The rows of each matrix lie in a flat space through zero, up to rounding. After each matrix: how many dimensions does the smallest such space have?

[[ 11 -14 -19  -9 -17   0  -2   2   5   6  -7   3 -13   2  -3  -9  -2]
 [-14  24  28  16   7 -19   3  21 -18 -27  -6 -19   1   1  -8  32 -10]
 [-19  28  38  18  47   4 -18 -11 -11 -21 -31  -6  30 -24  14   8 -11]
 [ -9  16  18  10  17 -12   2  -1  -1  -4 -22   0  12 -11  -5   9 -15]
 [-17   7  47  17  32   8  -5   6 -14  -9   2  -8  39  -8  23   7  -4]
 [  0 -19   4 -12   8  23 -15 -25 -28  -3 -12  -6  -9 -14  22 -23 -20]
 [ -2   3 -18   2  -5 -15  14   4  15  17  21   4  10  13 -12  12  19]
 [  2  21 -11  -1   6 -25   4  -2  33 -19  11  -6  -7 -19 -39   9  -4]
 [  5 -18 -11  -1 -14 -28  15  33  32   9  45 -13  29   8 -19  13  15]
 [  6 -27 -21  -4  -9  -3  17 -19   9  39  16  21   7   6  11  -8   8]
 [ -7  -6 -31 -22   2 -12  21  11  45  16  93 -26  39  10 -46  -9  31]
 [  3 -19  -6   0  -8  -6   4  -6 -13  21 -26   8   0   1  14  -2 -13]
 [-13   1  30  12  39  -9  10  -7  29   7  39   0  58 -22   2   1   4]
 [  2   1 -24 -11  -8 -14  13 -19   8   6  10   1 -22  -5 -25  -2  -9]
 [ -3  -8  14  -5  23  22 -12 -39 -19  11 -46  14   2 -25  25 -30 -31]
 [ -9  32   8   9   7 -23  12   9  13  -8  -9  -2   1  -2 -30  17  -6]
 [ -2 -10 -11 -15  -4 -20  19  -4  15   8  31 -13   4  -9 -31  -6 -15]]

9

[[-63 -54  27  30   9  10  36  39  12 -33 -35 -28 -52 -43  85 -90 -11]
 [-54  19  12 -12  -5 -19  18 -10 -11 -33 -19   7  -6 -27  -7 -45  17]
 [ 27  12   8 -10  -8  31   3   7   4  22  21  -9  15  17 -16   8  -2]
 [ 30 -12 -10  -4 -17  25 -15   7 -16  19  17  -6  10  25  35   8  -3]
 [  9  -5  -8 -17  42  44 -50  25  -6  30  -5  20  17  10  15  26 -44]
 [ 10 -19  31  25  44  12  16   2  -4 -10 -11   5 -37  48  46 -14  20]
 [ 36  18   3 -15 -50  16  30  -8  10  10  43 -22  27   6 -50  11  -2]
 [ 39 -10   7   7  25   2  -8  26   9  18  -6  -2 -12  -3  30  27  20]
 [ 12 -11   4 -16  -6  -4  10   9 -11 -13   6   7  10 -20  23  14   1]
 [-33 -33  22  19  30 -10  10  18 -13  24 -31  12   2 -12 102   1  79]
 [-35 -19  21  17  -5 -11  43  -6   6 -31  -7 -10 -21  -9  13 -41   4]
 [-28   7  -9  -6  20   5 -22  -2   7  12 -10  15  18 -11 -27  13 -24]
 [-52  -6  15  10  17 -37  27 -12  10   2 -21  18  18 -33  -2  16  44]
 [-43 -27  17  25  10  48   6  -3 -20 -12  -9 -11 -33  58  63 -82 -22]
 [ 85  -7 -16  35  15  46 -50  30  23 102  13 -27  -2  63  35  50  33]
 [-90 -45   8   8  26 -14  11  27  14   1 -41  13  16 -82  50 -11  -5]
 [-11  17  -2  -3 -44  20  -2  20   1  79   4 -24  44 -22  33  -5  88]]

9

[[  9   2   3  15   6  27  27   5 -14  32  19   5  29   0   9   0  10]
 [  2 -29  26  12  27   0  43  -1 -12  20  18 -21  -7   4  48  14   8]
 [  3  26 -38 -19 -21  -8 -11  -6  10 -22 -11 -34 -10 -10  17   9  12]
 [ 15  12 -19   9   4  57  50  33 -18  31 -17   8  26  10 -21  11  23]
 [  6  27 -21   4 -14 -19  28  10   4   4   2 -31 -22 -14  18  18  13]
 [ 27   0  -8  57 -19  29  19  21 -17  30  35  33  31 -15 -23  -3  17]
 [ 27  43 -11  50  28  19  97  17 -47  52 -16 -53 -33 -11  49  41  35]
 [  5  -1  -6  33  10  21  17  11 -18   3 -21  18 -27   9 -36   3  27]
 [-14 -12  10 -18   4 -17 -47 -18   0 -16  -3  -5   5   6  12 -14 -19]
 [ 32  20 -22  31   4  30  52   3 -16  11  -1 -23  -6 -16  26  27  28]
 [ 19  18 -11 -17   2  35 -16 -21  -3  -1   0  -5  51  -9  24  -2 -17]
 [  5 -21 -34   8 -31  33 -53  18  -5 -23  -5  33  32   9 -49 -21  15]
 [ 29  -7 -10  26 -22  31 -33 -27   5  -6  51  32  58 -23   3 -18   2]
 [  0   4 -10  10 -14 -15 -11   9   6 -16  -9   9 -23  -5 -26   1   2]
 [  9  48  17 -21  18 -23  49 -36  12  26  24 -49   3 -26  78  22 -21]
 [  0  14   9  11  18  -3  41   3 -14  27  -2 -21 -18   1  22  13  10]
 [ 10   8  12  23  13  17  35  27 -19  28 -17  15   2   2 -21  10  -9]]

9

[[-10  30 -10  15   9   1  15  67  53  -7  -5  18 -45 -20  19   8   4]
 [ 30  90  19  51 -42   7  -5  -3   4 -28  24  -7  -3 -32 -29  41 -23]
 [-10  19  16  23 -18  21  -8  10  -3   1   3   5  14 -19 -21   4   3]
 [ 15  51  23  21   4  23 -28   3  -5  -7  17  40  25 -10 -18  -1 -15]
 [  9 -42 -18   4  16 -73   1   6 -48   2   4  28  16  19  16   7 -19]
 [  1   7  21  23 -73  -2  -3 -20   5   5  -1 -10  35   8 -11   1 -16]
 [ 15  -5  -8 -28   1  -3  11 -30   9 -10  27  -8  -4   3 -12  -8   2]
 [ 67  -3  10   3   6 -20 -30 103  46  -7 -14  34 -11  -9 -35 -27 -13]
 [ 53   4  -3  -5 -48   5   9  46  56 -17  -1 -20 -24 -28 -29  -7 -16]
 [ -7 -28   1  -7   2   5 -10  -7 -17   3   5  18  13   0 -15 -16   0]
 [ -5  24   3  17   4  -1  27 -14  -1   5  11   5  15  -5  -3 -12  16]
 [ 18  -7   5  40  28 -10  -8  34 -20  18   5  96  16  21  25 -25 -30]
 [-45  -3  14  25  16  35  -4 -11 -24  13  15  16  40  38  12  -9  44]
 [-20 -32 -19 -10  19   8   3  -9 -28   0  -5  21  38  31  39 -22  14]
 [ 19 -29 -21 -18  16 -11 -12 -35 -29 -15  -3  25  12  39  26 -23 -17]
 [  8  41   4  -1   7   1  -8 -27  -7 -16 -12 -25  -9 -22 -23   4   2]
 [  4 -23   3 -15 -19 -16   2 -13 -16   0  16 -30  44  14 -17   2  20]]

13

[[-33  -9   8 -27  33  45  29  13  76  56 -17  11 -54  35  -7   6 -20]
 [ -9  17   7  39  39  24  35 -29  51  24 -52 -13  52   2  15   3  43]
 [  8   7 -75 -33 -42  37  -1  44  -4 -42  17  31  12  54 -38 -13 -77]
 [-27  39 -33 -14  38  48  41 -44 -19 -31   4 -29  51 -51 -10 -94  31]
 [ 33  39 -42  38 -24 -33 -43   0 -51  -7  61  16 -10  11 -27  -1 -33]
 [ 45  24  37  48 -33 -17 -23 -15  15 -23 -31  63  24  -6  30  13 -32]
 [ 29  35  -1  41 -43 -23 -14  -8  -3   0 -16   4  12  10  10  27   5]
 [ 13 -29  44 -44   0 -15  -8  45  22 -17  19  38   9  -3 -10  11 -11]
 [ 76  51  -4 -19 -51  15  -3  22 -28  27  24 -17   0  75 -36  23 -12]
 [ 56  24 -42 -31  -7 -23   0 -17  27  46  29  17 -14  40 -69  38 -13]
 [-17 -52  17   4  61 -31 -16  19  24  29  31  17 -15  -2 -11  30   5]
 [ 11 -13  31 -29  16  63   4  38 -17  17  17   1 -32  54   4 -21 -46]
 [-54  52  12  51 -10  24  12   9   0 -14 -15 -32  15 -27  43 -41  36]
 [ 35   2  54 -51  11  -6  10  -3  75  40  -2  54 -27   4 -22  20 -13]
 [ -7  15 -38 -10 -27  30  10 -10 -36 -69 -11   4  43 -22   5 -57 -22]
 [  6   3 -13 -94  -1  13  27  11  23  38  30 -21 -41  20 -57  -1   8]
 [-20  43 -77  31 -33 -32   5 -11 -12 -13   5 -46  36 -13 -22   8  49]]

10

[[ 11 -18  -8 -13   2  27   0   3   6   1 -14  -3 -10   3  -9  -5   5]
 [-18  38  19  11 -11 -72  10   3 -28  14  18 -11  21 -23  29  12   8]
 [ -8  19 -21  -6   9   1 -13  -4 -23   2 -24  -7  12  36   9  -4 -13]
 [-13  11  -6  16   9  17 -46 -16   2 -19  -4  36  10  40 -10   8 -23]
 [  2 -11   9   9  -1  13  -9  -4  18 -10  12  18  -6  -5 -12   4  -2]
 [ 27 -72   1  17  13 114 -16 -14  89 -47  23  52 -42   8 -66 -12 -21]
 [  0  10 -13 -46  -9 -16 -42  16 -63  40 -67 -14  14  11  26  20  39]
 [  3   3  -4 -16  -4 -14  16  10 -18  17 -14 -24   1 -10  13  -3  14]
 [  6 -28 -23   2  18  89 -63 -18  26 -30 -26  49 -11  61 -38   0 -25]
 [  1  14   2 -19 -10 -47  40  17 -30  30  -7 -45   6 -31  29  -3  23]
 [-14  18 -24  -4  12  23 -67 -14 -26  -7 -41  29  17  65  -1  10 -18]
 [ -3 -11  -7  36  18  52 -14 -24  49 -45  29  40  -9  37 -35 -12 -46]
 [-10  21  12  10  -6 -42  14   1 -11   6  17  -9  10 -17  16   4   2]
 [  3 -23  36  40  -5   8  11 -10  61 -31  65  37 -17 -40 -28   4  -9]
 [ -9  29   9 -10 -12 -66  26  13 -38  29  -1 -35  16 -28  35   5  21]
 [ -5  12  -4   8   4 -12  20  -3   0  -3  10 -12   4   4   5  -9 -12]
 [  5   8 -13 -23  -2 -21  39  14 -25  23 -18 -46   2  -9  21 -12  13]]

4

[[  84    9  -32   79   -5  -25  -33    0   31   20   26   35   -5  -60
   -25   33   -4]
 [   9   85  -19    0    4  -45  -37   53   10   12    7  -33   21  -33
    21   19  -69]
 [ -32  -19  -37   30  -20   22  -15  -84  -39  -29  -15   34    6   24
   -59    3   48]
 [  79    0   30   24   29   14   36   56   41    3   -6  -13  -21   -9
     6   11  -22]
 [  -5    4  -20   29   41   -7  -16  -16    2   -7  -12   -8   33    9
     3   40   17]
 [ -25  -45   22   14   -7  -49   18  -11   10   26    8   20   -2  -32
    -5   25  -11]
 [ -33  -37  -15   36  -16   18  -19  -83  -15  -43  -27   -7   24   15
    -7   23   13]
 [   0   53  -84   56  -16  -11  -83  -31  -44   -8  -12  -41   28   27
   -82   65  -15]
 [  31   10  -39   41    2   10  -15  -44  -18  -18  -26  -37   12   33
   -65    9   -4]
 [  20   12  -29    3   -7   26  -43   -8  -18    3   -4  -25   10   -6
     6    5    4]
 [  26    7  -15   -6  -12    8  -27  -12  -26   -4  -39  -95   -2   35
   -27   -9  -40]
 [  35  -33   34  -13   -8   20   -7  -41  -37  -25  -95  -50  -55    6
    -2  -48   -6]
 [  -5   21    6  -21   33   -2   24   28   12   10   -2  -55   43    6
    24    8  -41]
 [ -60  -33   24   -9    9  -32   15   27   33   -6   35    6    6   46
    29   38   12]
 [ -25   21  -59    6    3   -5   -7  -82  -65    6  -27   -2   24   29
  -101  -26   28]
 [  33   19    3   11   40   25   23   65    9    5   -9  -48    8   38
   -26   51  -21]
 [  -4  -69   48  -22   17  -11   13  -15   -4    4  -40   -6  -41   12
    28  -21   31]]

11

[[ 35 -18 -42  42  -3  -1  16  11  29 -20  -3 -14 -56  22  57  11 -12]
 [-18  12  20 -16  -2   3  -3  -3 -21  -1   2  21  30 -20 -33  -7   0]
 [-42  20  53 -56   6   0 -24 -15 -30  34   3   6  67 -19 -67 -13  20]
 [ 42 -16 -56  64 -12   3  34  19  21 -53  -2  16 -65   6  62  11 -30]
 [ -3  -2   6 -12   5  -3 -10  -5   7  19  -1 -19   3  11   0   1  10]
 [ -1   3   0   3  -3   1   4   2  -6  -8   1  11   3  -7  -4  -1  -4]
 [ 16  -3 -24  34 -10   4  22  11  -1 -38   1  27 -24 -11  19   3 -21]
 [ 11  -3 -15  19  -5   2  11   6   2 -19   0  11 -16  -3  14   2 -11]
 [ 29 -21 -30  21   7  -6  -1   2  38  13  -4 -45 -49  39  54  12   5]
 [-20  -1  34 -53  19  -8 -38 -19  13  71  -2 -59  28  30 -19  -1  38]
 [ -3   2   3  -2  -1   1   1   0  -4  -2   1   6   5  -5  -6  -1  -1]
 [-14  21   6  16 -19  11  27  11 -45 -59   6  83  27 -57 -39 -10 -30]
 [-56  30  67 -65   3   3 -24 -16 -49  28   5  27  90 -38 -93 -19  18]
 [ 22 -20 -19   6  11  -7 -11  -3  39  30  -5 -57 -38  43  46  11  14]
 [ 57 -33 -67  62   0  -4  19  14  54 -19  -6 -39 -93  46  97  20 -13]
 [ 11  -7 -13  11   1  -1   3   2  12  -1  -1 -10 -19  11  20   4  -1]
 [-12   0  20 -30  10  -4 -21 -11   5  38  -1 -30  18  14 -13  -1  20]]

2
